The rows come from 4 hidden closed curves, with some noise, and rows from the same curve form a group. Each curve winds through 8 dimensions. The rows are also pushed far along 6 directions, which tell nothing about the answers.
(in the rows, 128 means zero)
Some rows, each with its group after it:
[104 144 136 116 154  50 135 100 122 103  85  69  90  94 181  76 128 109
 105  98 122 117 203 138 120 106 142] | Ter
[136 140 142 127 129 130 169 141 112 127  88 120 136 149 138 105  97 147
 123 141 147 117 122 133 130 119 114] | neso
[138 137 167 106 132  98 133  98 165 120 107  73 112  68 136 124 161  97
 109 133 138 124 157 125 143 108 142] | kat
[170 120 161 113 133 106 151 168 116  81 106 121  93 149 133 119 153 138
 155 156 112  78 137 120 113  98 118] | kat
[136 118 129 139 126 117 110 120 126 148 122 130 103 140 156 124 117 125
 119 121 124 120 134 150 136 126 123] | febo
[128 109 103 125 139  61  92 109 113 125 122 103 128 139 150 107 133 124
  91  58 120 169 175 149 111 134 114] | neso
[142  94 129 148 136 108 124 132  95 147 131 123  80 161 149 100 123 121
  95 118 123 139 141 170 127 124 127] | febo
[135 157 124 149 143 123 161 118 103 126 131 138 124 164 131  90 116 151
 138  99 140 125 132 120 114 128  98] | Ter
[119  99 105 132 113 116 121 123 125 132 124 132 115 131 127 108 134 133
 114 127 105 141 153 160 120 138 150] | febo
[130 136 176 101 133  91 170 162  75  83  97  93 151 139 144  94  72 142
 129 105 148 135 155 117 101 107  82] | Ter
[150 145 149 125 138 112 135 131 134 128 132 120 104 127 115 138 158 124
 118 130 138 125 134 119 140 123 115] | neso
[116 151 101 144 134 163 153 118 129 138  82 126 162 180 147  85  89 165
 142 131 163 120 124 132 116 143 126] | neso
[128 139 112 129 127 122 153 166 111 126 113 137 146 142 121 126 103 147
 130 146 128 126 120 119 123 122 131] | febo
[ 99 168 102 134 123 151 134 111 147 128 106 132 137 115 134 130 131 130
 136 156 143 112 124 109 133 136 162] | febo
[134 127 120 136 124 154 158 116 151 104 134 120 123 129 144 129 141 157
 150 167 140 104 114 115  91 106 139] | neso
[136 137 131 117 132 102 148 155 117 112 107 125 126 120 134 139 120 126
 127 143 117 108 122 113 126 103 122] | febo
[121  79 136 112 127 157 102 138  92 155 141 158 159 150  89 162 111 116
  85  93 125 174  80 163 159 156  99] | kat
[ 96 129  73 175 153 112 101 107 102 161 168 124 132 143 148 101 104 126
 101  65 148 180 143 133 134 151 133] | Ter
[122 130 111 118 126 155 127 132 127 104 112 139 185 137 111 138 124 135
 141 121 135 137  89 111 126 141 127] | kat
[117 125 104 138 129 126 125 131 115 140 121 133 125 138 149 119 111 132
 122 135 126 123 122 143 131 129 152] | Ter
[160 128 115 162 133  95 109 140 108 115 157 120  98 164 166  99 134 140
 141 113 136 131 136 136 109 127 143] | kat
[140 104 120 119 120  93  90 111 145 134 125 132 128 135 136 123 140 129
 126  90  96 141 154 157 120 143 118] | febo
[153 127 113 159 144 164 145 165 100 155 191 156  94 149 107 172 150 123
 114 178 145 122  64 109 135 106 144] | febo
[147  75 154  72 117 110  98 111 153 101 127 131  95 100 106 194 203 103
  98 142  79 119 128 146 104 102 113] | neso
[101 161  60 169 150 106 151  81 161 163 150  91 110  88 139  97 160 132
  98 130 156 148 163 115 131 121 185] | febo
[ 87 130 126 101 106 104 109 114 159 108  66 134 191 103 144 138  67 146
 144  78 103 130 159 122 140 146  75] | neso
[ 80 143 176  97 122 157 177 177  71 103  62 126 200 131 115 110  16 132
 129 121 155 140 118 112 148 140  82] | neso
[143 134 130 142 129 113 149 134 108 153 137 114 112 141 132 108 120 139
 104 130 153 142 136 142 133 122 133] | kat
[120 117  84 161 127 156 148 148 120 140 129 142 157 160 119 111  98 160
 132 132 142 144 106 128 131 142 136] | kat
[129 123 124 130 130 134 130 118 136 150 166 122 111 110 109 142 157 125
 109 145 137 146 129 132 129 125 150] | febo
[132 123 116 131 116 138 117 104 141 150 147 142 135 126 123 156 137 134
 117 117 133 138 113 128 131 128 113] | kat
[143  96 130 101 111  83 105 132 137 141 154 114 120  88 101 168 164 107
  83 123 108 164 151 139 127 115 129] | Ter
[147 170 162 106 131  99 159 117 134  91 100 118  99 114 133  99 163 125
 156 143 110  83 153 117 111 110 134] | Ter
[144 155 111 156 135 135 174 136 137 132 111 121 114 156 138  98 127 161
 139 160 151 108 129 121 119 118 137] | neso
[124 121 137 116 123  83  94 133 103 128  94 107 172 125 151  85  76 108
 122  67 124 159 148 152 148 150 128] | Ter
[ 92 132 130 113 126 155 143 124 155 108 118 135 142  95 106 167 128 132
 136 147 123 119 128  98 130 125 109] | neso
[122 154 114 160 139 175 148 113 127 175 185 136 112 119 110 133 144 129
 123 156 167 132 101 115 148 131 158] | Ter
[113 141 113 115 115 140 117 118 141 121  98 146 127 129 131 143 140 127
 130 151 115 108 121 131 126 135 146] | febo
[102 141 141 108 123 161 158 150 111  97 115 128 189 114  98 135  96 135
 139 135 148 142 103  99 131 137 119] | kat
[123 104  85 141 124 157 120 125 153 123 103 158 158 166 120 123 124 160
 146 123 106 125 109 143 121 153 124] | kat
[108 116 119 148 131 106 112 151  73 140 148 129 127 136 158 117  75 120
 109 104 134 153 125 144 136 132 135] | Ter
[127 142  87 147 139 126 113 140 126  89  92 142 167 190 142  80 115 163
 171  92 122 123 129 127 110 162 130] | kat
[133 109 106 151 118 146 129 145 115 137 173 170 111 162 119 159 125 162
 132 137 120 132 105 133 116 131 108] | neso
[146 116 155  86 108 120 127 151 118  98 116 141 157 140 106 150 128 141
 139 124 110 129 124 126 104 126  96] | Ter
[ 95 178 109 142 139 151 160 104 177  87  62 115 170 136 152  45 100 168
 214 124 132  81 171 100 112 151 138] | Ter
[123 130 139 117 122 101 109 100 145 118 101 108 102 132 175 111 125 133
 133 119 123 112 176 144 103 123 123] | neso
[150 137 135 130 131 144 153 118 128 122 138 150 119 153 117 133 147 146
 143 131 125 108 110 119 108 118  98] | Ter
[118 102 164 130 150 140 140 208   4 116 166 140 142 173 112 127  59 125
  99 101 163 168  82 134 157 138 100] | kat
[124 112 155  94 112 123  97 154 108 147 113 146 116 116 110 191 124  87
  80 148 110 144 106 145 152 128 121] | febo
[155 141 112 158 127 127 142 147  94 131 187 146  47 165 135 122 180 145
 127 185 136 111 125 138  98 113 178] | febo
[121 145 157  96 130  86 139 142 140  64  98  95 118  80 132 128 153 116
 139 145 112 106 162 105 119 110 142] | kat
[115 115 115 137 142 134 113 114 141 119 130 128 112 117 127 135 151 107
 120 123 111 129 125 124 126 128 133] | febo
[144 136 124 130 141 112 148 127 104 109 139 114 115 132 132 126 151 122
 111 128 144 130 116 113 112 106 129] | kat
[133 120 133 129 123 136 153 165 128 122 142 114 132  95 104 143 129 122
 125 167 141 128 118 106 147 112 149] | kat
[136 110 170 143 144 159 181 167  61 123 133 133 104 189 146  80  69 162
 149 141 151 103 121 146 119 117  96] | Ter
[140 129  99 116 109 143 121 101 205 150 109 129 140 112 111 161 172 149
 133 160 124 112 134 125 132 130 142] | neso
[155  95 142 133 131 157 144 161 112 148 180 130  82 112  86 168 174  97
  93 194 132 135  86 130 138 103 162] | febo
[121 138 148 102 130  85 158 116 163  80  76  97 101  65 146 119 153 109
 137 156  90  82 166 113 115  89 139] | Ter
[154 129 129 161 139  43 142 147  84 114 147 103  82 132 170  88 111 117
 108  94 118 145 161 130 107  98 116] | Ter
[131 136  86 157 113 160 135 154 145 159 169 170 124 137  83 165 149 150
 129 169 126 140 101 116 142 143 147] | neso
[112 131 144 111 134 129 139 164  92  76  90 127 176 146 129 109  83 139
 149 106 133 128 117 116 130 141 109] | kat
[139 101 220  87 133  85 142 165  64 122 135 102 102 106 123 156  94 102
  76 104 140 147 142 137 155  99  62] | neso
[130 118 143 113 128  87 142 117 133 123 151 103  94  87 131 130 156 126
 111 134 117 128 164 134 117 103 137] | febo
[109 139  99 166 145 164 167 147  83 150 181 109 159 132 108 113  97 135
  99 136 196 185  97 103 132 131 153] | neso

New rows, each followed by its group:
[ 94 157  96 131 124 102 116  98 145 146  76 101 160 119 158  93  93 128
 111  98 145 151 172 135 134 146 143] | neso
[103 128 106 149 135 124 107 129 111 137 155 124 128 119 149 129 106 120
 118 117 139 148 125 127 133 133 151] | Ter
[111 143 127 135 133 118 155 122 121 137  97 108 144 111 138 112  94 120
 102 120 144 140 126 126 147 124 124] | neso
[148 131 180 143 139 111 153 184  40 122 136 114 118 185 159  76  50 152
 135 106 171 134 134 143 138 128  96] | kat
[130 126 118 122 127 136 143 162 114 142 143 145 138 114  98 174 131 121
 107 159 127 131  89 112 142 112 135] | febo
[148 151 130 119 143  80 145 114 125  82 102  98 109 131 149  97 163 126
 130 115 124 113 155 117  94 107 128] | kat
[141 137 156 112 126 103 140 156 122  96 117 124  96 136 131 123 143 145
 145 153 118  99 153 129 121 119 130] | kat
[113 181  80 184 163 172 189 106 146 138 159 106 113 118 133 111 151 145
 135 168 191 111 113  68 126 104 160] | kat
[105 133 128 127 126 150 164 150 133 121 130 127 155 104 113 137  96 146
 143 154 137 125 122 103 131 118 124] | febo
[120 143 145  84 110 113 123 115 165  90  31 126 154 123 136 119 125 126
 147 130  95  97 153 135 117 135 117] | neso
[ 87 134  98 145 123 147 138 122 148 139 121 123 182  78 123 137  82 118
 126 121 135 149 111  99 151 132 132] | Ter
[132 161 108 167 127 131 119 123 114 152 143 148 121 172 148 106 109 146
 134 111 149 138 124 135 131 152 130] | neso
[160 132 122 126  99 129 109 143 110 128 127 174 139 192 133 134 120 164
 148 126 116 125 101 154 107 149 119] | neso
[128 132 160 101 131 100 149 146 116 108 114 116  92 113 124 138 146 128
 114 150 122 108 151 130 134 109 126] | kat
[160 128 121 146 126 125 153 132 135 137 140 114 104 139 127 111 154 141
 122 159 144 128 128 134 116 115 152] | kat
[ 78 125  93 121 115 172 133 119 150 158 121 146 197  72  84 166 100 112
 110 133 126 154  90 110 171 145 141] | Ter
[126 133 168 105 124 108 169 184  95 104 100 115 124 120 126 131  91 131
 122 164 128 119 137 120 121 102 117] | febo
[143 109  89 147 115 158 116 153 130 148 126 166 162 207 115 118 105 184
 155 119 131 138 120 146 116 162 110] | neso
[102 129 145 101 126 141 136 155 115  94 120 120 171  90 102 155 116 115
 126 137 136 138 105 100 148 131 133] | kat
[125 135 148 115 146 183 152 117 150 103  93 126 144 141 116 128 143 137
 151 150 144  93  97 117 136 131 121] | kat
[142 113  86 172 133 149 136 124 119 129 139 153 127 200 153 101 110 176
 151 117 132 124 105 143  94 134 115] | neso
[118 131 113 146 141 132 140 141 106 131 116 135 146 156 140 111  83 149
 136 100 144 123 126 118 145 133  99] | kat
[100 142 140 160 136 133 193 199  45 153 170 112 137 127 110 113  42 143
  94 139 191 177 128 105 157 121 118] | neso
[138 134 122 172 166  98 173 125  80 124 158 103  52 162 172  74 132 145
 113 126 150 113 151 136 102  94 132] | febo
[134 169 151 118 155 184 178  90 214  74  79  94 107 104 130 118 201 138
 183 204 145  43 122  85 114 103 158] | kat
[138 147 127 114 128  84 104  99 184 144 132 103 111  66 108 162 191  96
  98 121 120 142 158 115 158 126 141] | neso
[119 181 113 136 140 114 159 101 175 109  64  86 139 127 162  66 124 153
 161 138 148 101 176 114 106 128 151] | febo
[137 130 173 120 140  96 147 172  80 119 144  98 117 110 113 115 111 106
 111 117 149 146 147 114 153 116 116] | kat
[ 97 148 110 136 117 107 100  93 187 128 112  95 139  76 153 116 124 117
 140 118 129 138 181 113 129 140 152] | neso
[120 114 165 107 135 161 177 162  80 118 124 139 121 144 101 146 110 141
 108 159 144 120  96 131 136 115 103] | kat
[109 166  86 158 124 137 105  77 195 140 115 121 124 123 162 110 143 140
 157 130 135 115 158 119 117 147 158] | neso
[115 124 137 113 118 117  97 133 152 123  89 116 194 110 116 110  88 121
 147  77 121 152 149 127 164 165 109] | kat
[152 152 115 166 140 186 188 158 109 100 130 156  98 211 153  91 123 188
 192 202 148  61  91 118  80 111 147] | Ter
[124 113 123 133 127 150 160 147 107 114 152 125 130 120 103 115 134 131
 130 155 135 135 116 124 122 124 155] | febo
[152  99 132 115 116 143  99 107 152 156 163 146  78 135 118 186 188 129
 106 157 119 119 119 150 120 117 127] | neso
[141 115 106 181 150 101 156 182  64 117 152 125  94 185 154  74  91 156
 128 119 142 136 141 135 115 120 127] | kat
[163 100 142 136 140 146 121 133 106 141 161 138  99 169 111 132 161 125
 108 129 135 141  96 156 129 133 127] | kat
[146 129 158 103  95  98  97 149  98 113  74 150 179 169 147 104  64 137
 145  79 107 140 124 161 129 161  91] | neso
[114 128 125 115 143 114 109 128 123 115  99 129 138 136 127 125 130 125
 122 101 120 128 133 135 148 146 123] | kat
[149 107 108 132 124 123 110 119 162 139 122 128 124 161 134 127 145 162
 140 119 125 123 154 141 113 133 113] | neso
[163  72 154  85  94 142  77 131 139 144 108 157 179 149  91 162 130 120
 118  99  99 154  90 174 148 161 100] | kat
[125 144 113 131 140 121 141 137 135 129  90 116 151 118 135 126 111 116
 120 130 133 122 113 110 143 118 132] | febo
[151 145  99 167 131 129 106 124 155 134 162 124 108 142 146 117 160 141
 154 142 145 120 128 121 129 138 170] | kat
[154  91 170  93 117 128 129 120 167 126 134 112  73  83 121 169 188 109
 119 187 102  90 136 143 126  91 144] | Ter
[ 76 141 115 114 128  67 123 104 134 153  93  87 154  58 137 124  93 104
  68  80 136 171 178 130 174 134 129] | kat
[113 143 151 105 126 144 164 137 125  95 120 122 137 123 125 147 118 156
 143 153 146 107 131 101 109 111 104] | neso
[ 96 131 103 142 116 102 124 120 123 155  92 132 178 136 150  83  45 154
 134  64 126 151 166 143 148 157  97] | Ter
[106 101 174  73 104 164 135 116 171 133  80 113 177  65 111 167 100 115
 131 153 123 109 118 129 161 119 110] | Ter
[155 124 170  99 110  80 121 160 117  78  97 129 111 151 147 109 123 150
 162 126  97 101 165 145 104 127 107] | kat
[133 161 108 167 149 161 181 149 119  99 174 125  99 150 113 106 162 157
 154 181 160 120 116  91  92 119 164] | kat
[149 123 179 102 129 155 149 125 156 127 156 125  74  93  98 194 192 118
 115 191 133  96 110 111 134  94 119] | neso
[142  69  61 156 105 123  38 140 116 198 201 177 134 183 102 161 137 140
  95  81 111 205 128 174 133 178 132] | neso
[141 126 113 153 147  98 130 159  59 161 182 123 110 142 113 126 124 112
  78  98 158 173 124 126 154 125 127] | kat
[132 116 129 137 154 201 159 148  98 119 136 160 122 191  99 131 139 154
 135 156 147 110  70 132 126 136 117] | kat
[187 116 189  85  92 106 111 155 119  82  99 157 103 166 134 141 152 132
 158 152  80  88 114 160  95 123 111] | neso
[164 148 120 133 112 166 137 128 200  95 132 149  98 148 118 139 203 172
 201 208 112  63 124 112  92 127 165] | kat
[145 134  66 164 133 163 108 136 153 144 181 175  95 171  92 152 207 157
 143 170 121 121 104 127 123 152 180] | kat
[153 132 242  63 122  81 169 164 109  48  58  80 125  92 138 112 107 106
 142 140 117  92 156 117 119  91  86] | neso
[128 110 236  65 130  88 164 139 108  99 111  70  86  60 141 162 115 103
  90 147 140 107 167 122 136  67  78] | neso
[156  83 177  90 118 159 111 147 105 133 157 158 112 141  88 188 157 108
 109 150 111 130  80 152 130 124 107] | febo
[117 151 137 141 120 136 146 154 120 120 129 120 153 132 136 104  82 156
 157 133 156 132 138 114 135 142 129] | kat
[154 120  74 142 121 141 113 114 177 137 135 145 138 161 108 129 178 158
 147 135 117 132 129 130  99 142 143] | Ter
[ 88 150 116 155 155 136 167 106 168 108 121  78 124  71 134 101 133 120
 129 146 154 129 155  92 135 118 157] | kat
[117 110 150 141 145 119 152 147  91 149 156  83 111 100 139 109  94 110
  92 132 164 155 142 131 146 108 140] | Ter
